The rows are grouped in 3 different ways at once. Each group adds its own fixed numbers to the row, and there is some noise. The rows also spread widely along 14 directions, which tell nothing about the answers.
Some rows, each with its group in each grouping after it:
[  9   1 -15  15  16  -4 -14   2  35  -4  -8  11   6  14  10  27   8  26
   4  16  30  16  10   5  19  24   8 -35   3 -10  20  -8 -24  29 -19  17
 -29] => E K_571 B
[ -9   4 -13 -23  14  22 -21  -3   0   5  12  -4 -31 -11 -10 -28  -5 -32
   6   6 -18  -6  -6 -16 -28 -10 -10 -13  -6 -21  -2  -2  -2 -11   3 -15
   1] => W K_867 C
[ 21   2  15 -18  -6 -13  -4 -14 -10  -4 -12  -7  12  -4  27 -17  -6 -13
  -4   6 -17  10 -15   4 -12   4   9   3 -10  -6   1 -16  12   9  -3  -1
  -6] => Q K_7 B
[ 12   9  -5   3   1   1   1  -1   5 -11  16   4   5  -7   4  18   5   8
  -3  14   7  -9 -14 -23  15 -11 -17  -6   8 -12   7  11  -2  -2   3  -5
   5] => X K_931 C
[ 16   0  -1 -13 -13 -16  -8 -11  16 -11  -3  20  10  -9 -28  -2  18  19
  17  13  21  24   5   6  26   4 -10  13  -4   4 -17   7 -21  16  -4   3
  11] => X K_867 A
[  7   9 -11 -15   1   8   7 -11   8   2  -2   1  -8 -12 -20   8  10  21
   4  28  10  18  -2   3   7  -5   0  -5  -6  12   0  -2 -11   8  -6   1
   7] => W K_7 G
[ 25  11  18   5 -18   3  -9  18  23  10  -7   2  12   2  -1   4 -30  31
  10  -4  14  -6  -7  -9  12   7  -4   9   8   6  27  -9 -16  -7  10  -4
  27] => H K_571 G
[ 22  25 -11 -14  -7   7  16 -12   4   9 -13   8   0 -10 -23  11   0  17
   1   9   0  36   7   3  16  14  24  -7 -10  18   7 -11 -22  -1   2   2
  -5] => E K_452 A
[ 17  14  -8 -11   5 -16  -7  -9  18  -5 -13  -3  13  -8   0   5   3  11
   2  -2 -11  15  11  -5  15  13   9  -2   2  -1   0  -6 -28  -1   4  14
 -15] => Q K_452 B
[ 14  15  -4  -4 -22   0   4 -42 -34 -22  -2  20 -21  -9  -7  -6  18  -2
   0  16  10  -2  21   0  23   0  -6  17 -11  -1 -15 -14 -17   6  -8   3
  14] => H K_931 G
[ 23  29 -20 -24   0  20  -2 -16  -3 -10  12   2 -25 -25 -26 -15   4 -10
   6  -2 -20  -6   6 -25   0 -20   0  -3   0  -8 -14 -14 -18 -17   9   1
  -2] => P K_98 C
[ 20   9  -6 -20   4  14 -14  -8  13  -2 -22  -8  -1 -19 -15  -1  22  -4
  20 -16 -27   3   0  10  17  -1   8  23  -3   5 -15 -22  -5  16  15  13
 -29] => P K_98 G
[ 12   1   7  -5 -16  19  -4 -22 -24  12  -8  22  10   0  -6 -15  -7 -14
  -3   4  -1  28   1   7  11  10   2 -10 -19  -1   9 -12  22   9   3 -19
  14] => H K_98 G
[  9   2  -2  -3 -12 -26   1  -1  -1 -23   3  -1  -4 -14  33  -2   0  -1
   6  15  10 -10 -26  -9  -3  15   9  13  -1   2   4   2 -11   7  -6   2
 -11] => H K_931 B
[  6   8 -12 -15  11   5 -10 -14  15  -1  -8 -10 -10  -6  -8  -4   4  10
   9  11  -9   9   6   5  -1   0   2  -4  -1  -3  -3 -13 -17   5  -4   9
  -8] => P K_452 B
[ -2   9  -3 -11 -16  -6  -1  -3 -20   4  -2  15   2 -19   1  -8 -10 -19
   7  -4  -2  12 -11 -10   9  27   9  20 -13  12   8  12  -5  -8  12 -14
  14] => W K_98 G
[  5 -13   8 -19   2   2 -12   6   6   0  18  -8 -23  -6  11 -27  -4 -21
  11  17 -13  12 -24  -7 -36 -16  -3 -12 -12  -8   7   8   9   8  -8 -19
  12] => Q K_867 A
[  7  -7   7 -21   8 -14 -29 -11  16  -2 -10 -11 -15   2   5 -11 -12  16
  29   5 -14  -9  12   4 -13  -6 -18  11  -1  -6   0 -10 -19  13  -2   8
  20] => Q K_867 G
[ -2  -5  -6  -3  10   7 -24   3  -3  -3  -4   5   6  -9   2   6  14 -22
  12 -19 -19  -9  -5  -5  15   4 -15  10  -1 -18   3  11   7  10  15   3
 -19] => E K_571 B
[  3  -6  -7  -4   9   7 -22  -7   9  -9  -2   4   1  -9  -8   3  20   1
   5  12  12  -1  -8   0  10  -2 -21   1  -1 -14 -11  -5  -2  15  -3   4
 -20] => Q K_867 G
[ 30 -17  15  -1 -16 -24  -7  11  16 -25  20  21  28  -5  19  -9  18 -15
   8   0  -1  22 -22  -9  20  -7   4  -7  -5   0  -1  22  14  27  -5 -11
   8] => X K_98 G
[ 21  25   3  -9  -6   3   3 -28   8  -3  -9 -13 -22  -2  -4   1   2  26
   3  10  -7 -15  28  -9  16  -8  -3   9   8   1  -3 -26 -42  -9   1  13
  17] => H K_98 G
[ -5 -11   0 -17   5  -1 -22  -2   0  12  -6   7   4  -2  -6 -22   0 -15
  14  -3 -12  20   0   9  -3  11  -5   3 -14  -7   2   7   6   8   7 -10
   6] => E K_7 B
[ 11   2  10  -7   3  -6 -10  -9  13  -5 -12 -12 -12   2  22 -18  20 -16
  -5   8  -8  18  -1   9  -9  14  19  -3 -11  -3   0 -22 -14  15 -13   3
 -25] => Q K_571 G
[ 19  13  -7  -2   3   0  -1  -7  21 -11  -6  -5   1  -6  12  -3  16   0
  -6   1  -4  16   2  -4  10  14  25 -15  -4   0   1 -17 -19  10  -4   9
 -28] => P K_7 G
[ 11  18  -9 -10  -3  -3   4  -8  -2 -14  -3   0  -2 -18   0   8  11  -2
  -2  12   3  -4 -10  -9  12   4   3   7   2  -1  -5  -3 -15   0  -4   9
 -15] => W K_571 B
[ 12  23   7  -1  -9  18  13 -12   4  13  -5 -20 -31   0  -1   5  -4  13
  -4   9  -9  -4  15  -6   5  -2  10   7   0   6  14 -15 -31 -13   2   0
  18] => H K_867 B
[  6  13  10  -3   1  -2  17 -15   0   6 -14 -20   3  -8  17  22  20   7
  -7  11 -14   0  -9  -1  24   9   3  29   3   8   0  -6 -11  -1   8   6
 -14] => E K_98 C
[-17  -1  -2  -4  -3  -7  11 -33 -23   5  -9   1 -20  -5   3   8  18  10
   2  42  22  14  -3  18   6  18  -9  26 -15   8  -4  -1  -9  12 -12  -5
   9] => E K_7 C
[  0  -4   1  -6   8  17   3 -16   2  10   3  -8  -4  -3  -9   8  17   3
   2   9 -23  14   6  -5  12 -18 -14  -9  -5  -5   6  13   4   4  11  -7
  16] => H K_7 A
[  1   5 -11 -23  10  13   3 -36 -19   7 -15   0   0  -4  -2   5   4  -9
  -2  16 -26  24   9  12   2   2   4 -17 -14  -2  -2  -9  14  14  -3   0
  -7] => W K_867 B
[ 28  -1  12   0 -12 -16   0 -12  15   1 -20  12  16   8  10  12   0  18
  18  -1  -8  30  13  13  25  15  17   3  -9  13  18  -7  -8  23   1   4
   7] => H K_931 C
[ 14  18  -3 -19 -10   0 -21 -20 -26 -15  -6  12  11 -21 -11 -22  -7 -10
  -5  -1   8 -17 -10 -15   4   2 -27  17   1 -20 -21 -18  -1 -16   8   0
  -4] => Q K_571 G

New rows, each followed by its group in each grouping:
[ 35  31 -14 -28 -12   6   5 -21 -10  -9 -12  13  -1 -14 -17 -12 -26  20
   1  23  17   9  -7   0  -9   4  12 -14  -6   7  -6 -41  -9  -2 -13   3
  -6] => E K_452 G
[ -7  10 -18  -7   6  17   6  -1  -4  10  21   3 -19  -8  -9   3  -4 -13
  -4  14 -10  18  -3 -19  -6  -3   4 -25  -8   0  22  23  -3 -12   4 -17
  15] => W K_931 B
[  4  -2 -13   5  -1  11 -10   9  -4 -10  17  14 -21  -9   4  14  -2   4
  17  15  27 -19 -21 -11   1  -1 -13   0   0  -5  15   7   0  17  -7  -5
   2] => E K_98 G
[ 10   7   7 -13 -12  17  -6  -4   7  13   0   8  -7  -8 -27 -31   5  -6
  -1   6   5  29  -1   2   4   0   1  11 -13   1  -3  -7  -8 -10   5 -17
  19] => P K_7 C
[ 15  19  -1 -13 -13   3  18 -28 -28  -3  -2   0 -11  -8  12   1 -17   5
  -4  18  -8  12   0  -5  -3   4  13  -3 -14  12  10 -12   1   0  -2  -8
  23] => P K_7 G
[  7  -2  15  -8  -3 -17  -6  -3  -8  -3 -13 -16  -5  -8  33   3   7 -21
  12 -12 -35  -2  -6   3  -2  10   8  29  -7   2  10   5  -4  11  10   4
  -6] => Q K_571 B
[ -5 -32  16   3   2   4 -27  -2  20   1   2   8   0  13   7 -27  24 -18
   6   8   2  27   1  14   5   4  -5 -11 -14 -12   1   5   8  27  -9 -14
   4] => H K_867 G
[  9   6  11   3   1   3   9  -7 -10  17   4  -7  20   5  29  14 -26   3
 -15  10 -14  14 -10 -18   2   6  -1 -23  -2  -6  32   8  14  -8   8 -14
  19] => Q K_98 B
[ 22  17   4 -19 -12  21  -2 -10  -5  10 -14  -4 -14  -7  -1 -23 -17  -7
   4   4  -8  18  -9   8 -15   9  24   0 -15   8   7 -35   1   3  -2  -9
  -3] => P K_98 G
[  5 -16  20 -10   3 -14  -5  12  39   8   0 -19  18  -1  13 -14  -4  24
   4  28   6   9 -35  -1 -11  -6 -12   3   5   0   7   2   5   0   0 -11
  12] => H K_7 C
[ 16  28  -7 -19  -9  30   5 -29 -26   7 -11   2 -15 -15 -17 -12  -6 -10
  -5   3 -11   8   3  -1   2   2   7   4 -12   3  -5 -30   1  -8   7  -6
   0] => P K_98 G
[  2  -3   5   9  -3  10  16  14  26  13  28 -11 -33   1  -9  14  10  31
   2  45  29  21 -11  -8  -4 -17  -3  -9  -5  18  27  22 -25   0 -13 -16
  41] => Q K_7 G
[ 18  17  -9 -18  -1  12 -13 -26 -42  -6 -11  13  17 -17  -4   1 -11 -20
   1 -20 -29 -10   4 -16  11  -4 -15   1  -7 -17  -5 -13  19  -1  23   0
  -4] => Q K_7 G
[ 13 -11 -11 -17  -3   0 -10  -4 -23  -1   9  22  -8 -10   6  -9 -11 -30
  20   0 -17  29 -11   1 -21   0  13 -21 -28   0  19  13  28  28  -2 -15
   9] => Q K_7 B
[ 15   3 -12 -15   1  15  -4 -28 -24  -7  -4  20   7 -12 -16   8   1   0
   9  14  -6   8  -4  -2   9 -15 -18 -13  -8  -9  -4  -8  27  14   3  -4
   0] => H K_571 C
[ -5   3 -13 -16   4   4  10 -23  -6   8 -12  -6  -5 -13  -8   8  11   7
   6  20 -14  33  -2  13   5  10  11   4 -16  21   2   2   0  10   2  -5
   0] => P K_452 G
[ -2   7 -14  -6  -9   2  20   0 -10   8   7   8 -11 -13   6   0   3 -19
  -7  22   8  48 -25  -2  -9  31  40 -18 -27  26  17  11   1   5  -8 -23
 -12] => E K_867 G
[  1   1  -2 -18   9   1  -8 -18  17  11 -14 -12   3  -4 -18  -6   6  25
   8  16  -7   9   9   7   7  -7 -15   3   1  -3  -6  -7 -13  -1   6   6
  10] => H K_7 B
[ 37  19   8  23 -13  21  -6  11  17  -3  23  26  12   9 -14  10   7 -10
 -15 -24  -1   9  24 -32  46 -11   0 -24   6 -21  19   9 -21  -8   9  -9
  18] => X K_452 C
[ 21  17  -3 -17 -11 -10 -12  16  13  -3  -1   0   3 -16   2 -19 -30   6
   9   3  17  -9 -24 -12 -17  12   7   5   3  -4   6 -15 -14  -6   0  -4
  -1] => X K_7 B
[ -1  -2  12   3   6   8 -10  25  29  17   0 -15  -2   3  21   4 -10 -10
   4  -8 -14   5 -13 -10  -5  16  12  -6   1  -5  30  10 -10   1   9  -9
  -3] => W K_867 A
[-11 -10   3 -21  -2 -16 -10  -9 -10   9  -6   8  16  -5  -1 -18 -18   9
   8  29  15  21 -24   9 -11  15 -19   6 -10   0   2   8  16   0  -4 -15
  19] => E K_571 B
[  8   7 -21  -5   4   3 -11  -2   3  -4  -2  15 -10  -6  -8  10 -10  11
  16   9  16   4   0  -1   2  14   2 -10  -5   1  13  -6 -14  13  -5   2
  -6] => E K_452 G
[ 31  17   3  -9 -18  -4  18 -15  -7  -3  11  16  12  -1   1   1  -2 -11
  -9   0 -21  39  11 -15  19  -1  24 -27 -12   7  11  11  -2   1   1 -13
  20] => X K_867 B
[ 29   4  -5  -2 -16 -11   4  -8 -13 -21   7  29   7  -7   7   7  10  -8
   6   1   6  16  -1  -3  22   4  15  -8 -14   1   4   6   2  25  -8   3
  -3] => E K_7 B
[  6  18   1   7  14  19   4  -8   5   2   3 -17  14   4  23  15  -5   5
 -33   9  -5 -16  -4 -27  14  -1  -9 -29  14 -22  16  -9  -3 -15   4   1
  -9] => W K_7 G
[ 34  14   4   9 -10  -3  14  -7   0 -20   1  -4   4  -5  22  39   1  20
   5  -4 -18 -19   3 -18  31 -11   5   3   9   8  18   1 -14  11   6  12
   6] => H K_452 G
[ -6  -1   8   5 -15  -9   5  -5  -8   9  -1  11   3  -4  -2   7   5   7
   2  17  21  19  -5   4  24  23  -5  24  -9  10   7  19 -12  -1   0 -10
  21] => E K_867 B
[ 21  15   9   7  -7  10 -10   0  34   3  -7   1  11   5 -14 -10   4  27
 -14  15  33   7   4  -3  21   5  -6 -12  11 -13   1 -22 -29  -9  -8   6
  -4] => H K_571 B
[ 26   4  16   2 -23   4  -5  10   2  -6   3  10  -7  -9   0  -2   5 -11
  15 -14  -7   0  -5  -8  15  -3   5  19  -6   2  11   6  -9   8   9  -5
  12] => H K_571 A
[ 23  21   1   6  -3  11  -8  26  23  -3   6 -11  13 -15  12   1  -6 -10
 -10 -26 -11 -16 -19 -32  14   7  12   1  12 -14  14  -2 -16 -18  20   3
 -20] => P K_7 B
[ 14   5   0 -16 -13   3   0  -7 -22  -1   5  18  25 -12  -3   4 -29   6
   0  16   9   4 -26 -11   4  -4 -17  -8  -3  -4   7   7  27  -3   3 -13
  23] => W K_867 B
[ -6  -7  16  15  -9 -10  -4  15   7  -2  17  -5   3  -1  32  -4  -7  -5
 -10  10  10  -7 -25 -24   3  12  -9   3   3  -4  23  22  -5 -11   4 -19
  22] => H K_571 G
[ 20  29   0   9 -13  18  10 -29 -34   1 -23   8  -2  -8   3  41   1   5
  -4  -6   3  -8  14  -1  34  19   0  21  -5  -2   8 -21 -11   9   9  14
 -14] => Q K_867 A
[ 21  18   3 -21  -6  23 -12 -11   8   9 -21  -1  -8  -7 -31 -24  24 -22
   3 -20 -26  21  18   9  15   4  16  14 -11   2 -16 -26 -16  -1  11   3
 -21] => E K_867 G
[ 11  -1  29  -6 -12  -6  -7 -15  17  -4  -9 -14   3   1  -5 -15  26  21
   1   9  -2  -3  11   7  31 -12 -22  42   5  -1 -18  -5 -24  -4   5   7
  29] => P K_7 G
[  7  -3   5 -24   0  -7 -15  -6   0  -1  -1  -6 -19  -8   6 -25   0 -16
  15   6 -20  14  -6   2 -24  -3   3   4 -14   2   2  -3  -3   7  -2  -9
   8] => Q K_571 G
[-12   2  -1   9   6  29  -5  -7  -4  11  13  -7 -23   3  -1   8   2  -4
  -5   8  -3  -4   5 -14   7  -3 -14  -4  -3  -8  16  10  -7  -7   6 -14
  21] => P K_867 G
[  1   0  14  18 -23 -11  14   3   7  -3  16   7  -6  -1  22  -4  10   4
 -15  29  37  23 -16  -7  19  25  13  11  -8  14  14  15 -22  -1 -14 -17
  23] => P K_98 G
[ 20   8   2 -17  -3  12  -5 -24 -20   3 -13  10  15  -4  -7 -11 -11  -2
  -8  16   2  21  -7  10  -2  -2  -7 -12 -11 -10  -4 -23  20   7  -5  -5
  -3] => Q K_452 B
[ 17  21  17   2 -10  37   7  -5  -8   3   7  -9  -8  -6  -3  -4   5  -8
 -22   5  -3  -9 -12 -16  10 -17 -13   6   4 -15   2 -11   2 -19   7  -9
   8] => P K_571 A
[ -3  18  -9  -3  -5   4 -17 -16 -17   4   3  18   5  -3 -10  -7 -37  13
   0   0  12  -6  12 -24   7  15 -24  -8   1 -13  14   1 -13 -23  12 -10
  37] => P K_571 G
[  0  11  12  20  -9  16  -2  -5 -15   7   4   2  -5   2  13  -1  13 -21
 -27   1  14   0   1 -11  18  14  -4   7  -5 -18  11  -1 -11 -10   2  -7
  -1] => Q K_7 B
[-13 -12 -14 -26  13 -32 -22 -13   8 -10   3   4 -10  -9   3 -23  -3   4
  25  19  -1   2  -2  -3 -18   7 -17   4  -6  -9  -9  11 -14   7  -4  -2
  10] => E K_7 C
[ 24   8  15 -22  -2  -1  13 -20   2  -4   5 -12   0  -4   5  -9  18  -5
  -4  12 -36  13   0 -10   9 -26   0   0  -3   0 -10  -2   2  -4   3  -4
  11] => E K_98 C
[  4 -13   4   3   5  26 -20   1  16  15   0   3  -8   9 -14   8  -4  16
  16  10   6   2   4   7   6 -14 -21 -12   0 -12  17  -1   6  17   0  -6
  18] => H K_867 B
[ 12  -1  17  -8   2   1 -11  -6   4   2   1  -3  11   8   6  -7   6  -7
   4 -18 -39   1  15 -11  21 -12 -14   4   2 -10   8  11  -1  -5  18  -5
  21] => E K_931 G
[ 11  -7 -11  -8  -6   1 -35 -20 -20 -11 -11  38  12  -5 -15  -5 -10   0
  30 -14   7   3  16  10  19  11 -19   7 -13 -12  -1  -6  10  29   6   2
  13] => P K_7 G
[  5   6  11   4  -5  28 -19   6  -8  12  -2  -3 -16   1  10 -16 -14 -28
  -1 -17 -16 -13  -5 -10  -9   6   0  -1  -6 -14  22 -13   4  -5  12 -16
   3] => H K_571 G
[ 10   1 -13 -24   7 -20 -25 -13   3 -20   0   9  18 -16  -3 -11 -13  13
  12  11   7 -10 -12 -16  -4  -2 -27  -5   6 -15 -16  -6  -3   0   1   5
  -4] => Q K_867 G
[-11 -18 -22 -31  35 -20 -37   5  48   7   0   1  34  -5 -24 -12  -8  32
  27  13  -3  16  -7  -6  -2  -4 -34 -27  11 -17  -8  19  -3   0   8   3
   1] => E K_98 B
[ 10   4  10  -5  -6  16  10  -7  -1  16  -6  -3  26  -5  -5   4   0   8
 -12   9  -8  28 -15   0  18   2   0  -1  -8   8   8   2  19  -4  13 -14
  12] => P K_7 G
[ -3   8  10   9 -15  20  -4  -6  -6  19  -9  12 -14   5  -7  -6  -4  -5
  -7  20  36  14  -2  11   9  27   1  16 -12  -1  13 -14 -11   0  -8 -14
  10] => W K_867 C
[ 17   6   3   1  -2  -3  -3 -13  15  -3 -12   0   0   2  21  -3   1   7
  -2  18  14   8  -7   4   3  17  14 -11  -2  -5   6 -29 -10  15 -13   4
 -21] => H K_98 C
[ -1  30 -31 -34  -1   6  12 -42 -45   9 -14  14 -16 -24 -30   4 -13  -4
  11  12 -18  21  11  -3  -4  13   3   4 -21  12  -4  -7  -3 -12  11  -6
   6] => E K_571 C
[  8  16 -11   7  -4   6  10 -12   7   4  -5   8  -6  -4  -5  17   8  13
  -2  11  10  24  11  -4  20  20  17 -13  -6   6  16  -2 -24   4   0   1
  -7] => H K_931 A
[-14  14  -5  -9   4  28   7  -5 -15  31  -9 -12 -28  -6   0   3 -10 -24
  -1   3 -24  21  -1   1 -15  20  22  -4 -19  14  30  -1  -1  -7  10 -19
   5] => W K_571 G
[ 22  31  -3   5  -2  10   6  -9  16  -4   1 -13  -9   0   4  11  -6  27
 -15   8  10 -14  13 -20  17  -1   3 -10  13 -11   9 -20 -37 -15  -3  14
   3] => P K_7 B
[ 10   3  -8 -24   0   5   2 -16  -9  -3   8   7  -2 -13  -9 -23   2 -11
  -7  30   0  37 -19  -4 -21  -9   2 -27 -17   2  -4  -3  17   2 -11 -17
   2] => Q K_571 G
[ 10  20  16  -9   4  23 -10 -18  -5  14 -26 -16   3   1  -4  -4   5  -3
  -9  -8 -21 -15   7   2  15   0 -17  24   6 -17  -6 -30  -5 -14  16   5
 -11] => E K_571 C
[ 11  15 -31  -9  -3   3 -13 -13 -11 -16   4  25 -14 -15  -6   0 -17  -4
  15   5  16   5   2  -9  -5  18  12 -21 -10  -6   4  -9 -12  12  -8   3
 -11] => P K_867 B
[  6 -11  -4 -20  12  -1  -8 -21  23  -1   1   2   8   2 -18 -21  41  -8
  -1  17 -17  48  13  11  10 -13   1 -26 -12  -4 -18   3   1  21  -8  -6
  -5] => X K_7 G
[  7   3   5   4  -7  17 -17  -7 -21  -8  10   7  -5  -4   5  -5  -9  -6
  -1   0   5 -35  -6 -19   8 -15 -35   6   6 -28   4  -1   8  -4   8  -5
  19] => H K_7 B
[ 16   6   0  -9 -10   8  24 -10 -12 -10  27  -1 -39  -6  -2   2  15  -6
   3  29 -11  15  -3  -8  -3 -29   8  -5 -13  12   8  19  -8   6 -15 -11
  30] => E K_452 B
[  4   0  -2  -2  -3  16 -17 -12  -3   3   5  20   0   1 -16 -17   9 -16
   1  -5  -4  23  13   0  17   2  -7  -8 -11 -15   2   5   0   3   4  -9
  10] => P K_931 B
[ 14  -1   8 -16  -5 -30 -21 -22   0 -11 -18  16  17   4  17 -10 -18   4
  17  -1  -6   5  14   4   9  20  -5   7  -4  -9  -1 -10  -9  14  -3   6
  12] => W K_867 C
[ 13  22  19  -1 -17  13  20 -10 -14   8   7 -14  -3  -8   1   4   0  10
 -23  19   1  -1 -12 -17  14 -10 -13  22   2   6   7   0  -8 -29   9 -13
  28] => Q K_931 G
[ -3   5  -8  -1   1  36  -2 -10 -17  17   0  -1 -12  -9 -21  10   1   0
   1  10  -2  -3  -6  -3   7 -12 -18   0  -6  -7  11   1  11  -2  12 -10
  11] => H K_7 B
[  1  10  16   5  -8  29   2  -7 -15  16 -14  -5 -12   1   7   2  11 -27
 -13  -1  -8  10  -2   8  10  14   6  14 -11  -5  13 -11   1   4   4  -7
  -8] => W K_571 A
[ 11  22 -19  -8  -2  10 -22   2 -12  -1   6  19  -9 -10  -8  -3 -39  -3
  13 -17   2 -21   9 -27  -4  10  -6 -12   0 -14  21  -5 -16 -10  12  -3
  18] => W K_7 G
[ -8   5  -2  12  -3  34  -6 -28 -45  15   6  27  -7  10  -5   5 -14 -10
 -17  20  24  14   7  -4   5   7 -27 -21 -16 -25  21  -2  19   0  -2 -21
  23] => Q K_931 A
[ -8   7 -24 -10  10 -26 -12 -30 -13   0 -24  10  15  -1  24  12 -42  27
  15  14  12   9   6   3  -7  48   5 -16  -9   2  19 -14  -8  14  -1   5
   2] => P K_7 G
[ 24  16   3 -17   2 -28  17 -33   0 -10 -15 -14  10  -3  19  26   7  26
   4  10 -35  13  20  -3  20  -5   6   5   0  11   2   0 -19   6   4  18
   7] => Q K_931 B
[ 11  -1  10   7  -5  -1 -17   1  -7 -16   3  12  16   3  30 -13   7 -30
 -11 -13  -2  -9 -12 -13  14  12  -3  -4  -1 -24   4  -4  10   6   2  -5
 -20] => E K_931 G
[ -9  10   2  -2   5   0   6 -22  10   6 -10 -16 -12   1   7  -4  20  19
 -16  39  25   7  -2   8   9  18  -4   8   2   0  -8 -19 -28  -4 -15   3
 -12] => E K_98 G
[ -6 -19  12 -10  -7 -13  -8  -5  13   4  -1   7  -1   3   0 -24  20  -6
   7  24  12  39  -9  19   2  15   4   7 -18  11  -5   9  -2  17 -13 -15
   8] => E K_867 G
[ -3   0  17   4   9  17  -4 -12   6  15 -10 -23  11  11  19  -3   7  -7
 -21   0 -29   4   3  -5  13   1  -8  -7   3 -12  12  -7   3  -9  13  -8
   1] => H K_452 G
